The groups are shells around one centre, one inside the other: the same stretched ball of 5 dimensions in 6 sizes.
Some rows, each with its group after it:
[ 15.3  14.8  -3.1  33.4  -3.2   1.0 -10.6  41.4 -16.8  -7.7   2.8  11.3
  -5.5   9.2  26.4]
Q_129
[  5.2   5.5  -5.1 -11.8  17.0  -5.2  33.1  14.1 -17.7 -14.6  12.2   9.2
  27.8   2.8  39.0]
Q_364
[-14.7 -16.3  17.4  13.5   5.0  -7.7  -3.2   5.3 -10.3   7.0 -24.4  11.9
  15.8   1.6  -2.5]
Q_524
[  9.3  13.4  -7.1   9.7 -27.4   5.4 -33.7  -0.8  20.3   8.7   3.2 -11.8
 -37.2  -9.0 -33.1]
Q_382
[ -0.2  -2.8 -11.8 -36.3 -10.5 -14.8  15.9 -16.3  14.1 -20.4  18.6 -11.6
  25.8 -17.9   9.7]
Q_382
[  9.5  16.4 -10.1 -15.0   0.5   6.5  11.6  -2.2   4.7   3.7  13.5  -4.5
 -12.2  -3.4  -3.4]
Q_364
[  5.5   2.8 -12.1 -16.9 -15.3  -8.9  -1.9  -6.5  11.7 -17.0  16.8  -9.9
   7.0 -13.8   3.7]
Q_364
[ -3.7  -5.7   3.0  14.9   0.7   4.3 -19.6  -5.8  -7.6  -2.1  -6.3   5.2
 -14.3  -1.9 -13.7]
Q_364
[ -6.9 -11.5  -7.1 -25.0  -9.5  -6.9  -6.1 -32.2  12.3 -15.9  10.0 -10.3
   5.0 -18.8 -15.2]
Q_432
[  0.2   3.3   5.7  12.4 -22.2  -7.0 -18.9  13.7  14.1  12.1 -12.6  -3.7
  -5.7  -4.9 -15.6]
Q_382
[ 3.2  8.7  1.6  0.2 -7.2 -3.8  4.4 14.1  5.4  9.9 -4.0 -0.2  2.0 -0.8
  0.0]
Q_432
[ 18.7  24.0  -4.0  29.8   7.8  10.2   1.6  41.8 -20.6   3.0   4.3  13.5
 -15.2  14.6  24.2]
Q_129
[  7.2  10.4   4.3  35.6 -17.0   4.2 -32.2  24.6   1.5  12.6 -12.3   3.3
 -27.5   3.3 -15.4]
Q_129
[ 14.6  17.6  -2.7  32.0  -4.9   7.3 -16.4  32.3 -10.1   2.8   0.3   7.6
 -21.8   8.3   7.2]
Q_432
[  6.7   6.1   6.2  43.3  -9.2   1.2 -27.6  34.7 -11.6   3.6 -13.0  11.2
 -14.6   7.8   3.7]
Q_524
[-11.1  -9.4  15.4  17.9   8.7   0.8  -5.7   4.6 -12.7  12.7 -22.6  12.5
  -0.1   4.7  -9.5]
Q_432
[-15.7 -14.6  17.8   2.5  10.0  -9.0  11.7   4.1  -9.7  10.0 -23.3  11.5
  24.4   1.9   2.3]
Q_382
[ 14.8  14.3  -2.3  28.4 -14.5  -6.5 -11.7  44.1  -5.5  -5.5   0.8   5.7
   2.2   4.8  24.6]
Q_129
[ 12.3  19.7 -11.8 -14.3 -15.1   1.2   2.7   3.1  17.1   5.4  13.8 -11.1
 -13.4  -7.7  -8.2]
Q_382
[ 13.1  11.7  -8.2  16.8   4.3   5.4  -4.1  19.7 -16.4 -12.9  11.5   7.9
  -8.9   4.7  19.7]
Q_41
[ -2.0  -4.0  -6.9 -31.0   1.0 -12.9  24.9  -9.3   2.8 -17.1  13.5  -3.6
  31.4 -11.1  19.1]
Q_129
[  3.7   7.7   9.0  25.9  20.4   3.8  14.7  35.8 -29.0   6.9 -11.1  21.3
   7.4  16.6  27.9]
Q_364
[ 14.6  20.6  -9.4   5.2   1.4   9.6   2.1  13.8  -4.5   2.5  11.7   1.6
 -19.6   3.1   4.3]
Q_432
[ -7.8 -12.4  10.1  20.7  -5.0  -7.5 -17.7   8.8  -7.7  -3.6 -15.6   8.2
   7.1  -1.2  -1.0]
Q_524
[ 10.1  11.8 -14.4 -20.0  10.2   1.9  23.8  -1.1  -7.4 -15.1  23.2   0.1
   6.9  -3.1  21.8]
Q_129
[ -3.3   0.4 -10.8 -49.5   0.9  -4.0  25.8 -34.3  15.7  -5.7  18.0 -13.0
  11.1 -17.1  -9.0]
Q_382
[ -8.8 -12.4  -1.6 -30.1   1.8 -15.5  21.6 -15.2   2.7 -16.3   6.3  -2.7
  35.6 -12.7  13.2]
Q_524
[-17.7 -18.4   1.9 -28.9  12.5   3.5   4.9 -49.9   1.2  -2.4  -0.5  -2.5
  -2.3 -13.5 -29.9]
Q_129
[ -0.9   2.6   3.3   2.3 -14.7  -3.7 -10.5   3.3  12.0  11.0  -7.9  -4.2
  -6.4  -5.7 -17.1]
Q_432
[ 10.5   7.5  -8.3   0.2  10.9  -6.2  21.8  24.6 -19.4 -22.7  15.6   9.7
  25.1   3.7  46.4]
Q_41
[-13.0 -12.4   9.5   6.5  -9.5   2.4 -27.4 -22.0   8.9  12.5 -17.4  -2.1
 -20.2  -8.7 -42.6]
Q_364
[ 11.2  11.9   0.6  25.2 -19.7  -9.4 -13.7  40.5   1.9  -0.1  -4.5   2.8
   3.8   2.1  15.9]
Q_41
[ 10.6  13.6 -17.1 -19.0  -4.2   8.8  -0.3 -17.7   8.1  -7.2  23.1  -9.8
 -21.9  -9.8 -11.8]
Q_41
[-22.8 -25.3  12.1  -5.1  -8.9  -1.7 -28.5 -42.1  12.7   8.6 -20.1  -5.0
 -12.9 -15.5 -52.6]
Q_382
[  8.8   6.7 -15.3  -9.8 -17.5  -0.6 -15.5 -11.4  12.8 -15.0  19.0 -11.6
 -14.1 -13.8  -9.4]
Q_524
[ -2.7  -2.9   4.9  20.3   6.4   9.2 -17.7  -1.6 -13.0   3.1  -8.7   9.0
 -20.3   2.6 -13.8]
Q_524
[ 15.7  17.1  -7.2   6.5   0.9  -6.4  17.8  38.3 -11.1 -10.7  11.6   6.9
  17.8   5.4  41.5]
Q_432
[ -5.1   0.7  -3.7 -28.5   3.0   4.5  10.7 -29.5  10.4   7.5   4.9  -7.4
  -8.4 -10.4 -24.2]
Q_364
[16.7 20.2 -3.8 14.8 -8.7 -9.0 11.0 49.4 -4.8 -2.3  4.5  5.6 15.8  6.5
 37.5]
Q_41
[-10.1  -8.1  13.7   1.8   7.8 -10.5  16.2  12.8  -9.0   7.4 -17.7  10.6
  26.9   2.7  11.7]
Q_41
[ 13.4  11.9  -1.6  32.5   3.9   1.0  -4.7  40.4 -22.6  -9.9   1.9  14.5
   0.4  10.8  31.9]
Q_524
[ 18.6  26.6  -3.2  29.2   7.8  13.7   0.5  38.7 -17.8  10.1   2.4  12.3
 -23.8  15.1  15.1]
Q_41

New rows. What belongs after each?
[  6.4  10.5  -2.1  15.1 -15.0   7.5 -26.4   3.3   8.0  10.3  -2.4  -3.9
 -32.7  -3.1 -25.8]
Q_432
[-11.1 -12.0  -5.4 -29.3  -6.6   1.8 -10.7 -50.2  16.6  -4.4   6.5 -13.0
 -13.6 -20.1 -39.7]
Q_432
[ -7.0  -5.5   6.7   9.8 -15.2   0.6 -28.2 -10.7  11.5  11.8 -14.3  -3.8
 -20.3  -7.8 -35.9]
Q_432
[  0.4   6.4   0.4  -1.5 -12.3   2.8 -11.1  -5.2  13.5  14.3  -4.4  -6.0
 -18.6  -6.0 -26.3]
Q_432
[ -6.5 -11.5   4.1   7.4 -11.1  -8.7 -18.2  -3.0   2.2  -7.5  -7.6   0.3
   5.3  -8.1  -7.3]
Q_364
[  9.5  13.2   4.1  24.7  19.8   2.7  19.2  43.4 -30.1   1.3  -4.0  20.8
  10.9  17.3  39.2]
Q_364
[  1.9   8.3  -3.8 -16.6  16.8   6.1  25.3  -4.6  -8.4   2.9   7.5   4.0
   1.2   1.2   6.1]
Q_364
[-17.4 -18.2  13.8   1.5   1.9  -3.8  -8.8 -16.4  -1.1   8.3 -20.2   4.5
   3.4  -5.4 -22.5]
Q_432
[  3.4   3.7 -13.2 -37.1   2.1  -8.7  28.8 -11.7   4.3 -18.4  22.6  -6.7
  24.0 -11.7  19.0]
Q_524
[-18.3 -21.7   4.7 -26.3  21.5  -3.8  20.7 -34.1 -11.3 -10.8  -1.6   5.7
  23.0  -8.5  -1.4]
Q_41
[ 13.7  12.4  -7.2  18.2  -5.1   0.6  -8.4  25.2  -9.4 -11.0   9.1   4.8
  -5.5   2.6  18.6]
Q_432
[ 23.8  27.0 -11.8  10.4  -2.3  -4.5  18.5  50.1 -11.0 -10.9  17.2   6.1
  13.3   8.0  48.8]
Q_41
[  2.3   6.5  12.4  36.6   6.1   3.2  -6.3  36.0 -18.6  14.4 -19.6  17.1
  -5.5  13.8   8.7]
Q_432
[ -3.0  -5.0 -13.3 -34.8   8.3   2.9  11.2 -39.3   1.4 -18.8  21.7  -7.1
  -0.4 -14.9  -7.5]
Q_382
[ 22.1  27.7  -8.7  24.9   3.8  10.5   1.3  39.5 -16.0   0.6  10.5   9.3
 -18.3  12.0  23.4]
Q_524
[ 18.2  23.6  -3.3  18.6  11.1   1.4  22.0  49.8 -21.7  -0.8   6.2  14.7
   9.2  14.8  44.5]
Q_364
[-10.3  -6.1   1.7  -9.7  -3.2  11.7 -19.9 -40.0  11.6  13.9  -5.9  -7.2
 -34.3 -11.2 -52.9]
Q_41
[-15.9 -21.6   1.7 -19.1  -1.7  -6.5  -7.2 -37.2   5.0 -11.8  -1.7  -4.4
   8.1 -16.3 -20.6]
Q_364
[  9.7   6.2   0.1  24.3   3.0  -7.5   4.4  40.9 -20.8 -14.0   1.1  14.1
  18.8   8.2  41.4]
Q_524
[ 10.0  17.3  -6.4  -0.9   4.7   9.9   6.9   6.3  -3.3   7.1   8.0   1.5
 -17.7   2.5  -1.8]
Q_432
[ 10.0  15.9  11.6  54.9   0.0   8.2 -19.3  52.0 -18.9  20.5 -21.4  18.4
 -22.1  18.7   6.3]
Q_382
[ -0.7  -1.6   7.6  34.0  -5.1   4.5 -29.7  13.2  -9.1   5.2 -14.7   8.8
 -20.2   3.7 -12.7]
Q_524
[-14.6 -12.4  13.5   2.9  19.4   3.9   6.2 -11.4 -15.3  10.8 -17.9  12.1
   1.6   2.8 -11.9]
Q_129
[  9.4  14.6  -3.0   9.8  21.0  12.2  15.3  16.3 -22.6   2.0   5.4  13.0
  -9.4  10.8  16.8]
Q_41
[ -9.8 -10.9  -0.1 -34.2  16.8 -10.9  37.7 -15.1  -7.4 -12.9   6.0   3.4
  39.2  -7.1  20.7]
Q_41
[-23.6 -26.8  11.8 -18.6  10.9  -8.0   7.7 -32.7  -3.4  -2.5 -13.8   3.8
  21.5 -10.0 -14.7]
Q_524
[-20.0 -19.6   6.6 -29.9   2.2  -5.9   6.9 -39.9  10.3   4.0  -8.4  -5.4
  10.9 -14.9 -28.2]
Q_364
[ -4.1   1.0  13.9  21.5  22.2   5.4  11.5  21.4 -25.5  14.4 -18.4  20.4
   2.8  14.4  11.0]
Q_524
[-12.5 -14.1  -0.1 -25.0 -15.8  -9.4  -9.4 -34.1  20.9  -2.8  -1.2 -12.8
   3.9 -19.9 -29.6]
Q_364
[  3.1   2.9 -11.7 -32.2  -0.4  -8.8  23.1  -9.8   5.2 -16.7  19.5  -6.7
  21.5 -11.4  15.8]
Q_364
[  4.6   8.4  11.5  32.9   8.9  -2.3   7.3  47.3 -22.2   9.9 -16.6  19.5
  11.3  15.9  27.9]
Q_364
[  6.3  14.7  -8.7 -11.2  -7.0  12.2  -7.4 -16.4  13.3  12.1   8.9  -9.7
 -34.0  -7.2 -31.2]
Q_382
[-21.1 -22.4   2.9 -44.7  -2.1 -11.9  12.3 -48.4  17.4  -3.4  -2.2 -10.8
  21.9 -21.5 -25.5]
Q_382
[  7.5  11.6  -6.5 -13.9  -5.9  -5.8  15.0   9.6   6.5  -1.5   9.5  -4.0
   9.7  -4.4  11.4]
Q_432
[-21.8 -24.9   1.9 -44.7   7.5  -8.6  16.2 -52.2   8.3  -9.3   1.3  -6.8
  22.5 -19.6 -19.5]
Q_524
[  1.6   0.9   4.2  18.0 -24.6 -10.0 -23.6  18.7  10.8   3.2 -10.6  -2.2
  -1.2  -5.2  -7.2]
Q_382
[-13.2 -17.7   4.5  -2.4  -7.2  -3.1 -21.6 -27.3   5.3  -4.5  -7.7  -2.8
  -5.4 -12.7 -28.0]
Q_364
[ 13.9  20.9   3.4  36.6  10.2  10.7   0.6  44.7 -22.7  12.7  -6.8  17.2
 -15.5  18.1  18.7]
Q_129
[  0.8   6.3   8.0  11.1  -2.4  -3.5   3.9  22.2  -2.0  14.5 -13.2   6.3
   4.0   4.2   2.6]
Q_364
[ -1.2   5.7  -3.8 -17.5  -7.2   5.9  -3.3 -22.1  15.8  12.6   2.5  -9.8
 -21.0 -10.0 -32.5]
Q_129
[-13.7 -14.4  14.8  15.6  -2.4  -3.3 -17.1  -3.3  -2.9  10.0 -23.3   6.6
  -1.6  -1.9 -20.1]
Q_364
